The same things were measured in two ways. Each way mixes the same 9 hidden numbers, adds some noise and spreads widely along 6 directions of its own, which tell nothing about the thing.
Some things both ways: the first way, then the second way.
[ 17  -4  -7  12  11 -13  12   2  32  -5  23   3  -2 -18 -42   3  -1   2
  11  16  17  11 -11 -11  29 -18]
[ 13 -14   7  -9  -2  15  13  33  13  22   0  25 -35   8 -15 -20   3  -5
  23   1  11  20  -7   8  17]

[-28  -5  -7   5  17   3 -12 -13  25 -11   0  12  37  -2 -16   0 -13  -3
  44   3  -4  21   8  24  -4  -4]
[ 18  20 -19  23  -2   5  12 -15  -4   3  -1 -11   0   4 -29 -20  -3 -15
  16   4 -10   8 -10  -9  -7]

[-16 -10  -1   0  18  30   0  14  17 -38   4  -3  -2  22 -15   8 -13  -9
  20 -13  -2  33  -2   1  32 -24]
[-20  -7 -28  11  -9  -2  11 -22 -23  10  -4  31  50 -35  16  56  -7   3
 -15 -26 -23 -26  30  -7 -22]

[ -7  -4  -3  21  28  -3  -7  13  24 -31   0 -15   1  -8 -24   5  -9   9
   9  -1 -10  20 -13 -12  30 -18]
[ -3   4   1  47  -1   7 -20 -20 -10  16 -14   3  20 -25 -22 -12 -15  -9
 -10  16  19 -22  -4 -34  33]

[ 17   0 -13  16  18 -17   1  -9  10 -10   4   3  11   7  12  18  -6  -7
 -13  30  16  11 -36  -1   6   8]
[ -3  16 -19   6 -21   1  14  20 -47 -14  20  22 -16   1  -4 -15  25  -5
   9  -1   6  16   7  28   9]

[  9  30 -11  27 -28  16  13  10  34 -16 -33  25  16   2  13  -6 -21 -20
  16  31   9 -11  -9  -6  23  29]
[  3  11 -26   3 -10 -13  -1  -6 -22 -35 -12 -39  19  -7   4  20   6  10
 -32  -6 -17  -3   9  10 -28]

[-10   0  11  -6  26  20  -3 -21   4 -23 -21   4  16  26  19  19 -29 -23
   9  -8   7  39   2  14   3  -3]
[ 35   0   3 -34  16  13 -13   8  22  13  -3 -42   0  -7 -19  31  -7   3
 -17  15   5   6  11 -13 -16]

[ -7  -3 -11  14  16   3   3  20  15 -16  -4  12  24   0 -17   1 -22 -11
  29   0 -10   1   7   5  12 -16]
[-11 -25   1 -33  32   7 -31  10  54  16 -23 -14 -20 -33   0   3 -23  25
  -6   8  23  12  15 -23   5]

[-15 -15 -22  28  26   0   1  12  12  -3  23  -2 -11  12  13  -1   2  22
 -12  23  -3   0 -25   6  15 -12]
[ 18   8 -26 -30 -21  -3  16   1  -3  -1  -5  16 -21  -9  13   3   2   2
  -6 -12 -21  17  18  28 -32]

[  2 -11 -21  11  25 -11   0  13  -5  -3  -2   9   6   7 -12  20  -8  -1
   8   5   0  21 -17  -2  20 -21]
[-27   8 -19  -2  -7   3 -11  -5 -11  10 -13  -7  29 -26  13  22  -2   1
  -8 -14  -3 -13  13   0  -4]

[ -6  16  12  -9  12  15  24   1  28  -1 -11   1 -12  24  -1   3 -12 -18
   0  13  26  16 -16  26  21 -14]
[ -1 -37  -6  -2  -2 -16 -11  15  20  -1 -17  -9  11  -8  14  18  -7  16
 -29  19  13  10  17  -7 -14]

[-25   8   0  14  35 -20   1   4  10   6   5 -16   9  23   7   8  -9   5
  18  32   1   7 -22 -10   6 -13]
[-16  21   7  32  -8  11 -25 -37 -25   6  13  24  26 -24  -1  17  13   8
  -6 -24   0 -11  -9   1  34]

[  7   5   2  32  26 -15  -3  46 -23 -20 -19   5   6  23  21  10 -34  -9
 -29   0 -11 -18 -10   9  14  -7]
[  4 -18  19   0 -12  21   2 -40  -1  14  18  38   9 -41  12  19   3  12
   3 -10 -14 -15  -9 -15  28]

[-30  -5 -22  -3   7  16  -4  -8  17  -9  25  -8 -10  26  -7   9  -5   3
   7  11  20  26 -29  -5  23 -20]
[ 21 -13   6   2 -21   1   4   2   2  -5  -7 -10   8   2   5   5   1  -3
 -21  15  -4  -5  -8  -5   2]

[  1 -22 -37  11 -35 -26  11   4  28  35   4  21  23 -24 -21  10  -1   6
  36  33  14  -1 -15 -27  24  -3]
[  1   5 -16  38 -32  -2   2   1 -26 -19 -14 -25  24  -2   2  -8  -5   8
 -23   2   0 -19  -8   4   6]

[-11  22  -7  15  19 -16 -12  13  -4 -10  -7  11  16  18 -13   5 -12  -2
  11  14   8   9 -18  16  11  -4]
[ 12 -22 -14  -6 -11 -15  21 -19  -2  21 -11 -11  13  -5   8  23   7  -7
   6 -10 -23  18   8  15 -43]

[  0 -14 -12   0  -7 -39 -19   3 -21  -7  17   0  31  -1 -27   8 -24   5
  23   7  -2  21  -9 -40  11  -3]
[ 27  -8  -1  -4  -9  -1  21  -3 -13  43  -2  33  -8  -3  -6  27   9 -26
  10   0  -8  15  18  17 -24]

[ 27  17  -5  23  -4  11  28   7  46 -18  10  17   5 -21 -30 -19 -17 -15
  21  24   7 -14   7 -15  24   3]
[ 10 -40 -13 -33  -4 -14  32 -25  -7  25   1  17  17 -29  20  55  12  -4
   5 -16 -41  12  27   7 -54]

[ 28 -20 -15  37  29  -6  18  12  22  -4  35   4 -22   0   1   8  25  19
  -7  40  12  12 -27 -15  32  -9]
[-13  -6   4   8  -9   8  -3 -15 -25  -8   1   3  30 -31   0  20  11   0
 -11 -11 -17 -30  -5 -21  24]

[  3 -13 -10   5   1   7  13   9  27  -5  13  12   7  10 -11  12   2 -10
  21  19  20  16 -12   4  23 -11]
[ 22   0  -3 -16   0  19  10  34  23  -8  -3  -1 -23  14 -11   8  -7  14
  -5  -9   1  11  -4  12  -4]

[  8  -8   7  -3   9  14   4   7  15 -24  11  15   8  12 -28   8  -6 -11
  23  -4  16  34   7  15  25 -15]
[ -4 -18   4 -10  13  19  13  27  15  11  -3  22  -9  -8 -16   7  -3  -3
  16 -10  -3  -4  -3 -17  17]

[ -7   4 -20   9   0   9   5   0  35 -21  44 -12   0   9 -34   7  -7  -9
  34  25  21  12 -19 -52  32 -20]
[ 23  13  16  22 -12  16   4  -6  -3   1  16  28   4  18 -12  22  14  -3
  -4 -15  -8   6 -20  12  17]

[  1  35  36  22  41  18  23   6  61 -30  -3 -12 -22  34  18  -4  25  -6
 -10  50  29  14 -39  44  23   8]
[  7 -14  10  18  -1  14  13  -2 -20 -11  13  14   1  -9 -12  18  16  10
   3 -18 -10  -3 -12   1  20]

[  1  18  14  27  15  10 -10   8  -1 -36  15   6   3  26  -5  -2 -12  -2
   4  12  15  16   1  -1  20   7]
[ 32 -31  28  15  28  -8 -27  -4  41  -4 -19 -33  -5   6 -39 -13  -3  -7
 -21  40  11  12 -23 -52  22]

[ 24 -18  23 -29   8 -36   6   5 -30  -7   7   4  32  28  -2  20 -35 -31
  -1   3  15  23  -8   3  -7  -6]
[ 17   5  25 -12  12  26  10  11   7  38   9  58 -21  -4  -8  39   8 -27
   8   4  12   5   5   3  12]

[  1 -17 -26  33 -38  12   8  16  26 -14  -4  21   9 -28 -10 -35   1  32
  46  27 -33  12   9 -42  38  23]
[-24 -20 -20 -25   4   2   3  12  -6  -1   0  28  -2 -40  -3 -12   0   2
  11  -6 -13  -9  19 -28  16]

[ 15  10 -13  19   0  -3   5   6  18 -20   0  11   7   1  -4  -3  -6  -4
   7  28   3   8 -22  -9  18  12]
[  8  62 -60  13  -3 -33  -2  31 -17 -24 -28  -7 -18  39 -12 -13   3 -27
 -23   6   5  40  32  44 -53]

Other things, the second way, with their names:
<44>: [-15  23   0  14   6  10 -18 -16 -16  -4  -9   9 -16 -29  -2   1   4   4
  -5 -13   9  -3  -2  10  24]
<507>: [  6   6  -7  18  -3  -1 -29  -6   8  -4   2  10   1  -9 -12 -17  -6  15
 -15  11  15  10   3 -14  23]
<581>: [  0  21  -1  -6  13  15 -12   4  21  -6 -19 -14 -15  -2 -15   0  -4   3
  -3 -17  -2   4 -13   1   9]
<252>: [ -5  30 -23  13 -18  -5 -18 -19 -20  -8 -17 -25  17 -17   4   0  -4   1
 -24  -3  -1  -9   7  10  -5]
<660>: [ 21   2   0  -8  -5   4   6   0  -6   3 -10  -6   0  -3   0  34   3  -3
 -19  -7  -9   0   8  15 -19]
<459>: [  8 -27  22  41 -19   5   6 -12 -13  17  -4   8  18 -10  -3  13   3  -4
  -7   7   9 -13 -15  -7  22]
<566>: [-15 -31  25  10  -5  10   8  -5  -9  13 -25  -8  15 -32   4  11   3 -18
  -4  11   0 -36 -18 -27  29]
<479>: [ 37  18   5 -13   4  37   9  53  26  13  17  52 -79  18 -33 -48 -11  -1
  25  19  36  30  -3   8  37]
<461>: [ 13  40 -30  11  18 -10 -26   4  17 -20  -4   8 -15  12 -22  -8  -9  -1
 -21  10  11  30  17  -1 -12]
<508>: [ -6  14   1  -4  -6   6 -12  17  22  16 -20  16 -18   3  -4 -30  -3 -22
   5  11  13   9  -8  -5  23]
<666>: [-12 -24 -14  59 -15 -27   3 -53 -16  -3  10  37  40 -15   5  -2   8   1
  -1   5 -14  10  -4 -20   1]
<192>: [  3 -26  -9   1  -9  10  24  12  10  -5   7  12 -23  -4 -10 -40   0  14
  31  -4  -8  18 -17  -3  14]
<323>: [ -8  23  -3 -20   1  21  -5 -21   2  21  -1  11   7 -38  15  26  -7  -9
  -2   3   6 -17  10  -6   1]
<644>: [ -9   0 -28  21 -10 -13   2   9  -7 -26  -4  -4   3   8 -15 -41   7  -1
   4   3  -9  13  -9 -11   9]
<137>: [-17 -46  15 -24   3   7 -14  14  25   2 -13 -25  15 -29  13  10  -3  18
 -10  12   6 -14  -5 -30  21]
<127>: [ 17 -22  16 -22 -18  22  14   6   4  29   1   4  -2 -17  12  27  -1   5
   1  -3  -1  -8  -1  10   3]
<608>: [ -9  32 -36   3 -11  -7 -18  41 -32 -31   1  -1  -1   8 -10  -3  11  11
 -23 -12   9  11  23  24   2]
<431>: [  3  19 -30  15 -17  -8  20 -16 -11 -14  -3 -12   0   1  -2 -24   1  -9
   8   4 -13  13  -7   9 -19]
<304>: [ -7  20 -14  19  16 -17 -15   1 -14 -10 -38 -14  -5 -11  -5  13  -2 -20
 -29  12  14   0  18   3 -15]
<53>: [  0  17   1  24 -10  -3  -8 -23  -9  -3 -20 -29  14  -2 -13 -20   9 -28
  -2  11  -6  -8 -26 -13  13]
<92>: [ 37  27  17 -41  -4  28 -13  -5  36  19 -21 -34  -9  -5   2  32 -14  -5
 -24  -5  -5  -9  -8   9 -12]
<668>: [ 10 -14  14  18 -16  18  11  -9 -23   6  21   4  20 -16  -6  14   9  -1
   2  12   2 -16 -13 -15  23]
<165>: [ -1 -15  -8 -42 -11  12  17  25   6   8 -13  24  -4 -21  17  30  -3   2
 -10 -21 -20 -12  18   6 -11]
<82>: [ 21  42  -7  22   0  20   4 -20   3   2  -1  -2  -9   4 -23  -6  -9 -16
   6   3   1   2 -15  -1   3]
<320>: [ 31  -8  -9  19 -10  -7   4 -23  13   7   5   4   6   4  -4   5  -9   5
 -12  17   0  20   5  -3 -20]
<47>: [  4  31   5  24 -24  20  13 -28  -8   8 -13  24  12  -4  -8  -6   2 -28
   5 -19 -25 -26 -32  -4  23]
<711>: [ 16 -17 -13 -27  -5  -8  11 -14  -8  17   4  11  16 -19   3  37  10  -6
  -6  -8 -27   8  24  -1 -32]
<450>: [  5   2  32 -10   2  30   1 -35 -14  20  -9 -25  34 -37 -11  47  13 -21
   0 -23 -31 -46 -27 -25  22]
<490>: [ -2  29  -5  -2 -11  22  -4  23 -10  -4   4  11  -4  -2  -4   6   1   1
  -5 -10  10  -8  -1  13  19]
<117>: [ 10 -33  28 -11 -11  41  35  12   0  15  11  21 -22 -20 -12  -8   6   8
  34 -18 -14 -18 -33  -7  41]
<241>: [  1  23  -1   5  22   1 -28 -14   9  -7 -11  -9  -8 -12 -14   8   0  -3
 -14   3   9   8   1  -8   8]
<604>: [ -6 -50 -15   5 -26 -17  14 -25 -23   6  21  56  41 -37  25  27   8  14
 -11   2 -22  -5  27 -21  -6]
<405>: [ -8   6   2 -13  18   1 -20  -4   1  25 -19 -11  -8 -23 -15   4   8 -17
   6  -2   6   6   6  -6   5]
<699>: [-10  52  -6  -1 -10  19  -1   0 -13   4 -15  13 -18  -6  -5 -14   8 -30
  10 -15  -2  -8 -14  18  19]
<73>: [ 18  -5  -6   9  15   5 -20  29  20 -16  20   2   9  16 -21  21  -6  23
 -23  22  25  18  12 -17   4]
<440>: [-39  15  10  -5  13  22 -25 -12  13   0 -22  10   5 -37   1  -4  -3  -6
   3 -15  -1 -28 -18 -29  48]
<340>: [  7 -13 -14  26 -11  -3  -2   4 -25 -10  -4  -3   1 -25 -11 -14  -9   6
 -20  23  13 -12  14 -18  13]
<50>: [ -8   9   3  11  13  10 -17   9  16   0 -19   4 -12  -7 -14  -8  -7  -2
  -4   0  14   0  -8 -12  24]
<733>: [-44   8 -20 -53  24  12  -9  26  12  23 -13  48 -15 -37  20  42   3   3
  11 -41  -1   7  37  18  -8]
<265>: [ 26   6   9  18  -5  -3  -9 -11  18   5  -7   7  -9  15  -2  12   0  -4
 -19  10   7  22  -8  13  -6]
<116>: [-15  31 -12  -8  12 -10 -42 -14  -4 -15 -43 -47  11 -32   1   9  -7 -11
 -43   8   5 -20  13 -13  -2]
<152>: [  5  32  -5  -7  -1  24  -7  34 -15 -14 -20 -56 -10   1 -11  19  -1  12
 -18 -19  12 -14  -5  30   0]
<656>: [  1  -9   5  -2 -17   9  15 -24 -21   2  12  28   3 -27   3  -5  15 -12
  11  -1 -21 -10 -12 -13  20]
<575>: [ 19   0 -10  16 -18   9  14  -3 -11  10  17  11  11   3  -7  10   1   9
   5  -6  -4   8   0   9  -6]
<7>: [ 19 -17   3  46 -17 -11  13 -18 -21   8   3  24   9   6 -15  -1  12 -14
  -1   7  -6   9  -9  -2   6]
<187>: [ 15 -12  -2  33 -22 -10  10  -2  -5  12 -13  14  23  12   2  18   0 -13
 -18   5  -4  -1  -1   3 -10]
<747>: [-17  18 -54   9 -37 -16  14  23 -14 -20  -5  38   9  12  20 -13  -3   3
  -9 -15 -10  14  22  30 -22]
<177>: [  6  23 -14 -10   2  -4  -8  -1   9   3 -32  -9   3   2   3  33  -2 -12
 -25 -18 -13   3  12  20 -30]
<368>: [ 24   0 -19  40 -15 -14   1 -26 -18  14 -17  -4  20  -9 -16   0 -13 -14
 -19  12  -6  -6  13 -12 -16]
<512>: [ -8  21 -16  14  -9 -14  -4 -10 -35  -6  -1  17  11  -5  -4   6  24 -19
  -4 -10 -12   7   5  11   0]
<199>: [ -7  21 -44  -4   5 -10  -1  29  -6  -6 -18  16  -3   0  -7  11  -8  -2
 -14 -14  -1  12  36  15 -28]
<145>: [-15  -1 -21 -11  15  -6 -22  19  32   6 -16  -4  -9 -10  -1 -13 -18   6
  -5  20  26  18  19 -14  -5]
<311>: [ 13  10 -11  15 -37  10  22   8  -6 -13  35  26   1  26   9 -12  12   8
  11   4   1  23 -16  25   4]
<298>: [ 22 -10   6   1   0   3   4  -1  -1 -12  -9   2   1 -11  -7  13  -1 -10
 -26  20  -7 -12   0 -23   3]
<460>: [ -8  -4 -24  67 -19 -22  -1 -11 -39 -12  13  46  30  -2  -1   7   5   0
 -19  16  13   4  18  -5   4]
<67>: [ -9   5   1   6   2   6 -34 -16  16 -12   2   4  10 -22   0  -9  -6  17
 -18   8  11  -2  -5 -26  32]
<240>: [ 12   1 -29  26 -18 -10   5  39  -9 -15  -2  10 -14  23  -4  -8  -5  13
 -18  12  24  25  20  29 -13]
<34>: [ -5  -1   1   5 -15   2  13 -18 -11  22  10  38  10  -5   8  11  20 -19
  20 -12 -15  12  -7  11   1]
<456>: [  6  -2  -7 -11   1  19   5  30  -4  -8   1  -5  -9 -10 -21  -5  -1   7
   1  -4  -2  -9   1 -12  17]
<645>: [ -1   2  -8  36  -1  -1 -13  14 -23  -3   3  17  11  -6 -29 -17   3 -12
  -7  20  18  -7   7 -29  33]
<85>: [ 16   7 -22  21  -6  -6  -3 -15 -24 -34   2  35  -1 -24 -12  -2  -6   9
 -35   5 -13 -13  19 -20  11]
<700>: [ 15 -18   8 -20   5   9   7  25 -21 -11 -10 -10 -18 -21 -14  13  10   0
 -16   3  -4 -13   9  -9  11]
<615>: [ 16 -16  -8  -6   1  -1   0   1  28 -13  -7 -28   4   0  -7  -6 -11  13
 -12  14  -5   8  -6 -19  -8]
<469>: [  0  11 -19  43 -22  -2  32 -16 -25  -8  -8  39  10   5 -12  -9   6 -20
  10 -26 -34  -7 -13   5   1]
<381>: [-17  21   0  10  -5  22   4 -25 -11  10 -16   7  23 -30   2  24  -3 -13
   0 -24 -16 -34 -11  -8  12]

Some of these things the first way, each followed by its name:
[-51   5   9 -35 -25   2   4 -28  28  23 -36  10  47  10  -3  -1 -38 -22
  65   5   7  24  15  13  -6   2]	<575>
[ -2 -30 -14   2  20 -24   6  -6   9  13  47   1  11  21   1  20  12   4
  13  38  25  18 -28   0   2 -15]	<660>
[  8  22  13  -2  16   6  24   2  49 -12   6  -4 -20   9 -26  -5  12  -7
  -6  25  32  18 -35  31  30 -12]	<566>
[ 39 -19  -5  30   9   1  18   1  35 -24  17  -1 -13 -27 -19   0   7  12
   4  22   0  23 -10 -43  41   1]	<645>
[-46   7  15 -25 -15  -3  15  -2  11  33 -25  20  31  25   5 -23 -22  -4
  52  20   0   9  15  40  -8   3]	<440>
[-29 -20   5 -18   6  27  16 -29  49   1  17   2   9   4 -16  -5  -3  -2
  51   8  11  37  13  10  10 -17]	<199>
[ -3  -1  -9  33  22   9  12  12  31 -13   1  -8  -9  -7   0  -3 -12   8
   6  18 -10  -1  -8 -24  28 -11]	<507>
[  8 -16  -2  22   4   6  28  17  16   4   3   3 -23   3  16 -14  -3  20
  -6  26  -8   5  -8 -16  31  -2]	<604>
[ 10  13  17  -7  -3 -25   5   4   4  -4 -10  16  39  18   3   3 -24 -28
  10  25  19  -2 -10  26  -9  16]	<304>
[-14   1  -7 -12  19  13 -12   3 -16 -22 -21  18  32  17 -15  19 -52 -33
  15 -37  -1  20  17  24   2 -24]	<145>
[-18   8 -11   7   7   5  -9  13  -1 -21  17   1   6  26 -19   8 -19  -6
  16   5  12  15 -12 -12  23 -17]	<177>
[ -8  11  -5  23   4  -1  -2  17   1 -17 -10   7   5  14  14 -13 -16   6
  -7  19  -7  -1 -14   6  13  12]	<656>
[  3 -29 -15  -3 -18   4   9  10  -4   7  18  18   0   4 -19   6 -19   1
  12  -5  15  18  10 -14  29 -20]	<165>
[ -7 -16   1  11   9  16   3  -7  27 -13   0   7  -1   9   6   4   9   9
  17  16   8  37  -7  11  23   1]	<456>
[-11  -2 -28  -3 -34 -13 -14  19 -37   5 -21  31  29  23  -4  13 -28  -6
  28   2   3  21  -8 -16  20   4]	<137>
[  5  12   1   6  -4 -19  -5  -6 -21   3  -5  18  28  10  -3   6 -40 -16
   9   9  14   4   9 -12   0   7]	<512>
[ -7  -8   7   1  22  -9  28  -4  39  21   1   5  16  -1   5  -3 -11  -9
  19  29   6  -7  -2  27  -5 -10]	<320>
[  8   5  18   9  57  11  20   4  40 -16  22  -4 -12  13 -20  10  -1 -16
  -9   6  27   9  -7  43  14 -33]	<50>
[-26  17 -50  42   6   8 -23  32  22 -46  -3   6  13  10  -4 -10  10  18
  23  33 -26   3 -49  -5  25  13]	<431>
[ 63  16   3  43  10 -14  30  55  24 -21 -26  21  -2 -25 -24   0 -15 -18
 -18  13   0 -26  -6   0  41  -3]	<381>
[ 30  25   9  44  37   3   5  29  -4 -33 -25   7 -14  12  19   8 -26 -12
 -48   5   3 -10 -13  15  23   3]	<116>
[ 10  10 -16  41   7   7  -4  22   5 -18  -6  24  -2   2  -6  -2  -3  10
   0  14   3   5  -5   7  30   5]	<644>
[  9   6 -18  32   7   1   1  20  28 -14  -1  26  17 -18 -31   1 -13  -6
  14   4   6 -11   4  16  22  -8]	<192>
[ 3 -5  1 19 17  1  4  3 -3 -9  3  5 -3 14 14 -5 -8 11  1 19 -3 19 -5 -9
 15  2]	<711>
[-14 -40   4  35  27  30   4   4  30 -27  44  -9 -13  17  31  -4   0  18
 -11  16  -1   5   3   2  14  -6]	<85>
[ -3  11  -8   1   6  -8 -15  19 -18 -24 -24  -1   9  19 -13  28 -39 -20
 -15 -21  11  18 -21  -6  28 -18]	<127>
[-16   6  12   2  14  -3  12  12  15  11  -1   5  -4  11 -16  -8 -14   3
   4   5  13   3   0  30  17 -21]	<47>
[ -5  53  19   6  14  -1  -2  22 -12 -28 -42   3   2  30  -4  -6 -38 -20
 -11  -1   5   7 -15  17  19   2]	<34>
[ 23   4  10   9  15 -17  12  -8  23   2  30   6  13 -14 -40  12 -27 -23
   5   6  35  -7  12  -5  11 -20]	<7>
[ 19  11  11  16  20 -34   9  -2   6   7  -7  11  21 -11 -16  -3 -17  -3
  14  22   3   5   3   0   3   4]	<405>
[-13   7 -25   6  -2 -21 -21  -4 -21   2   9  23  37   3 -26  12 -36 -11
  23  -2  13   4   3  -4   0  -9]	<53>
[-10 -10 -25  22  29  -5   4  -3  24   6  12  -3   4  -7  -5  15 -12   2
   4  13   4   0 -15  -6  12 -23]	<252>
